The rows come from 4 hidden closed curves, with some noise, and rows from the same curve form a group. Each curve winds through 6 dimensions. The rows are also pushed far along 4 directions, which tell nothing about the answers.
In the rows, zero is written as 128.
Known rows, each followed by its group:
[117 114 157 116 122 145 122 125 161 132 147 124 127 147 132]
k168
[130 173 128 124 138 150 182 128  46 124 177 117 106 128 103]
k763
[154 138 130 132 142 113 136 142 154 128  74 127 127 146 166]
k168
[130 156 147 140 118  94 134 121 144 138 169 133 119  87 117]
k595
[115 149 125 140 136 143 162 117  85 148 173 133 145 147 159]
k595
[141 163  87  84 109 192 128 109 117 154  94 135 100 135 128]
k652
[141 141 121 121 134 128 149 130 143 133 137 116 119 113 138]
k652
[146 174 108 138 144 102 140 125 114 158 109 153 118 140 131]
k652
[145  99 143 176 160  91 142 108 117 131 170 126 170 124  88]
k763
[ 96 165 113 140  94 125 136  70  96 159 176 147 107 106  44]
k595
[ 90 109  93  93  68 176  51  76 173 131  81 130 123 127  65]
k595
[143  56 156 125 141 189 130 141 139 104 100 105 177 179 184]
k652
[111 133 103  81 107 203 133 148  79 112 117 116 108 136 163]
k763
[136 138 153 143 124 110 132 137 138 142 137 145 134 123 165]
k595
[ 76 153 105 107 129 180 165 137  41 111 161 117 119 164 165]
k168
[142 134 156 128 113 129 132 137 136 134 102 129 112 144 119]
k652
[ 94 160 109  93 119 168 131 100 135 129 145 120 105 144 125]
k763
[136 121 136 166 148 115 152 111  95 150 175 142 165 132 132]
k652
[139  91 180 133 135 158 149 169 112 105 133 122 150 147 211]
k595
[122  92 111 138 184 117 151 143 128 122 134 122 150 161 165]
k763
[105  97 123  99 142 192 158 141  99 115 158  99 135 170 159]
k168
[133 159 121 146 160  68 169 169 121 131 101 133  97 146 161]
k595
[122 101 144 153 144  80 123 159 129 127 146 147 142 116 155]
k652
[153  83 144 133 158 125 128 173 125 108 128 122 154 129 177]
k168
[138 178 115 150 126  30 101 131 165 132  98 137  92  90  60]
k168
[133 140 143 136 138 142 155 127 112 130 114 127 133 165 155]
k168
[125 135 133 104 121 128 127 145 162 123 109 122  94 127 133]
k168
[ 43 106 150 101  61 213  95  81 104 118 168 132 131 160 106]
k652
[132 113 111 118 107 120  79 136 156 115  96 121 135 106 112]
k763
[128 111 114 115 139 129 119 146 154 126 134 121 139 117 170]
k763
[ 53  79 167 139 143 190 170  93  81 101 244  99 182 178 159]
k763
[148 141 136 144 168  86 160 173 129 127 153 119 139 121 191]
k763
[143 136 136 135 120 131 135 105 126 128 124 123 120 119  81]
k595
[127 139 159 129 104 123 121 131 152 140 119 130 115 140 127]
k652
[131 140 118 106 127 129 124 130 160 145 127 123 106 132 116]
k168
[ 95 132 100 116 103 131  96 100 151 130 133 120 132 117 100]
k168
[136 121 146 132 125 151 143 143 103 136 137 140 141 141 172]
k595
[131  69 164 138 130 176 136 127 114 106 130 103 172 174 141]
k652
[101 148 107 126 119 137 147 111 116 133 147 118 123 129 130]
k168
[134 113 152 182 138  56 135 123 122 142 193 143 153  85  96]
k763
[116 149 115 127 166 127 179 143  81 111 146 126 113 137 166]
k652
[ 66 116 160 147 108 151 146  95  97 114 163 122 139 173 110]
k595
[121 143 134 158 130  54 118 126 174 137 103 137 117 127 107]
k595
[106 133 133 118  83 143  72  91 175 133 116 130 138 123 106]
k763
[ 97 100 169 158 131  99 110 134 128 109 184 126 163 128 133]
k168
[126 114 115 136 137 103 111 149 135 122  97 131 139 143 150]
k763
[120 125 126 117 125 138 120 147 131 123 128 120 139 133 173]
k763
[124 143 108 141 159  60 117 150 173 122 114 124 130 120 160]
k652
[128 122 107 164 138  66 134 129 115 148 153 142 138 105  95]
k595
[105 145 109  94 117 143 123 163 114 129 105 138  90 142 165]
k652
[118 177 105 127 113 105 147 108 115 157 143 146  87 103  88]
k595
[102 147 134 153 122  74 110 122 134 112 132 125 127 121  94]
k168

New rows. What belongs after each?
[ 65  94 185 197 107  79 116  75 136 119 199 127 174 139  65]
k595
[102 130 124 129 154 171 184 142  25 128 168 152 127 161 187]
k652
[ 96 148 161 152 111  85 113 108 135 135 185 142 125 115  82]
k168
[138 144 140 110 128 139 128 127 160 114 121 110 113 120 124]
k763
[136 140 107 128 165  96 132 158 148 124  91 134 126 142 190]
k652
[119 129 130 111 136 163 141 152  78 119 147 132 125 146 164]
k168
[126 117 173 142 117 137 147 128 106 116 141 122 125 145 112]
k652
[119 127 128 143 124 117 137 116 144 123 120 117 143 131 147]
k168
[166 125 141 150 141  86 129 126 158 147  99 153 120 112 110]
k763
[139 130 161 133 120 144 143 147  99 127 135 138 131 132 166]
k595
[113 171 118 119 155 126 171 133 103 129 173 120 108 136 150]
k763
[125 130 115 159 147  64 151 144 120 142 145 137 122 114 119]
k595
[ 90 137 117 135 103 132  80  56 153 136 125 155 136 121  84]
k652
[135 188 117 114 136 107 149 133 122 128 136 124  82 109 106]
k763
[125 148 102 131 133  73  96 108 196 125 109 125 121  92 103]
k652
[164 167 103 155 148  78 139  94 122 170 133 158 116 103  58]
k763
[143 175 121 110 127 110 124 123 164 130 117 122  95 106 105]
k763
[157 131  72 115 119  92  82 137 178 151  57 145 109  95 102]
k595
[103 133  87  87 136 176 126 110 140 136 113 129 111 155 141]
k763
[114 121 124 142 140 120 122 111 117 130 129 154 141 131 139]
k652
[ 90 128 166 120  78 157 111 107 146 134 150 130 126 145 120]
k652
[134 138  89 140 182 106 168 134  89 147 141 139 128 151 133]
k763
[135 105 144 142 113 145 129 111 103 129 139 132 142 123  93]
k595
[113 116 102 113 109 146  87 102 136 128 135 120 137 118  77]
k168
[ 99 110 148 136  92 113  77 102 173 108  98 121 128 131  75]
k595
[117 139 140 139 114 122 148 111 120 129 150 122 116 117  94]
k168
[ 74 128 129 152 103 111 123  86 108 137 168 136 133 135  70]
k595
[139 149 109 134 184 105 204 208  28 116 146 120 106 154 176]
k652
[110  91 113 123 165 146 144 127 133 122 147 120 149 155 162]
k763
[149 135 117 125 151 127 153 137 130 129 142 113 137 118 150]
k595
[142 126 101 118 127  94  80 148 186 130  40 139 114 133 138]
k763
[ 92 164  87 103 123 143 114  82 142 146 122 143  99 145  90]
k763
[123 162 136 140 108  60 102 108 184 147 140 141 100  90  62]
k168
[134 147 175 164 133  85 153 142 110 136 180 144 138 109 157]
k595
[163  78 134 140 159 116 115 150 170 126  94 129 166 131 180]
k652
[138 172  71 138 154  84 132 101 118 167 123 156 110 123  73]
k763
[148 143 116 122 165 147 202 163  71 138 163 117 124 137 187]
k652
[ 99 157 122 132 145 138 173 114  70 116 167 131 115 134 136]
k652
[139 133 107  72 152 159 132 210 125  99  61 119  88 157 224]
k168
[142 112 144 154 152  52 135 167 187 127 109 129 126 115 171]
k595
[166 112 116 124 133 117  93 112 184 129  76 125 129 112  81]
k763
[120 158 156 127  85 149 126  92 114 141 128 136 105 140  67]
k652
[137 177  81  87 136 143 134 159 112 141  34 151  64 164 163]
k763
[ 98  84 205 162  89 132 119  92 158 123 197 116 169 125 101]
k652
[152  70 178 182 128  45  87 116 218 126 110 142 160  97  94]
k763
[132 191 133 157 119  48 129 117 158 168 138 163 101  95 113]
k595
[128 136 170 200 139   4 131 124 179 149 180 148 149  90 116]
k595
[126 148 113 115 123 124 122 111 160 124 115 119 109 107 113]
k652
[126 185  89 103 123 144 141 120  91 144 152 128 106 109 120]
k595
[137  89 167 127 109 130 105 124 203 113 114 110 138 114 131]
k652
[124 112 116 150 156 125 148 121  85 128 154 125 154 148 112]
k763
[108  70 157 122 149 153 154 173 149  91  96 104 139 181 221]
k595
[125 128 156 163 136  94 142 128 142 143 157 139 154 134 164]
k595
[110 152 128 115 105 146 122 107 137 124  83 127  98 155 102]
k595
[131 168 113 125 133 148 146 115  94 150 116 148 119 159 141]
k652
[ 80 101 130 147 135 145 165 129  60 117 179 120 145 162 137]
k595
[118  88 143 136 133 108 112 156 141 120 126 142 139 126 164]
k652
[147 112 140 138 124 117 115 133 138 121 100 120 133 136  94]
k652
[137 167  80  82  98 191 126 119  84 155  79 152  82 135 114]
k595
[119 129 133 150 149  74 131 135 146 127 115 140 118 138 126]
k763
[ 96 144 153 106  84 181 102  72 146 148 150 139 117 151  82]
k168
[100  98 145 130 129 129 115 123 156 111 105 129 127 159 134]
k763
[103 124 124 122 131 131 134 158  89 118 130 138 111 141 148]
k652
[114 134 147 122 128 128 141 129 136 138 167 126 117 138 126]
k168
[176 168  94 135 173  95 162 162 100 157  96 152 115 137 171]
k652
[108  47 115  93 143 198 102 137 165  91  62 104 152 192 178]
k763
[126 155 105 136 117  56  88 138 149 143 104 156  97  94  82]
k652
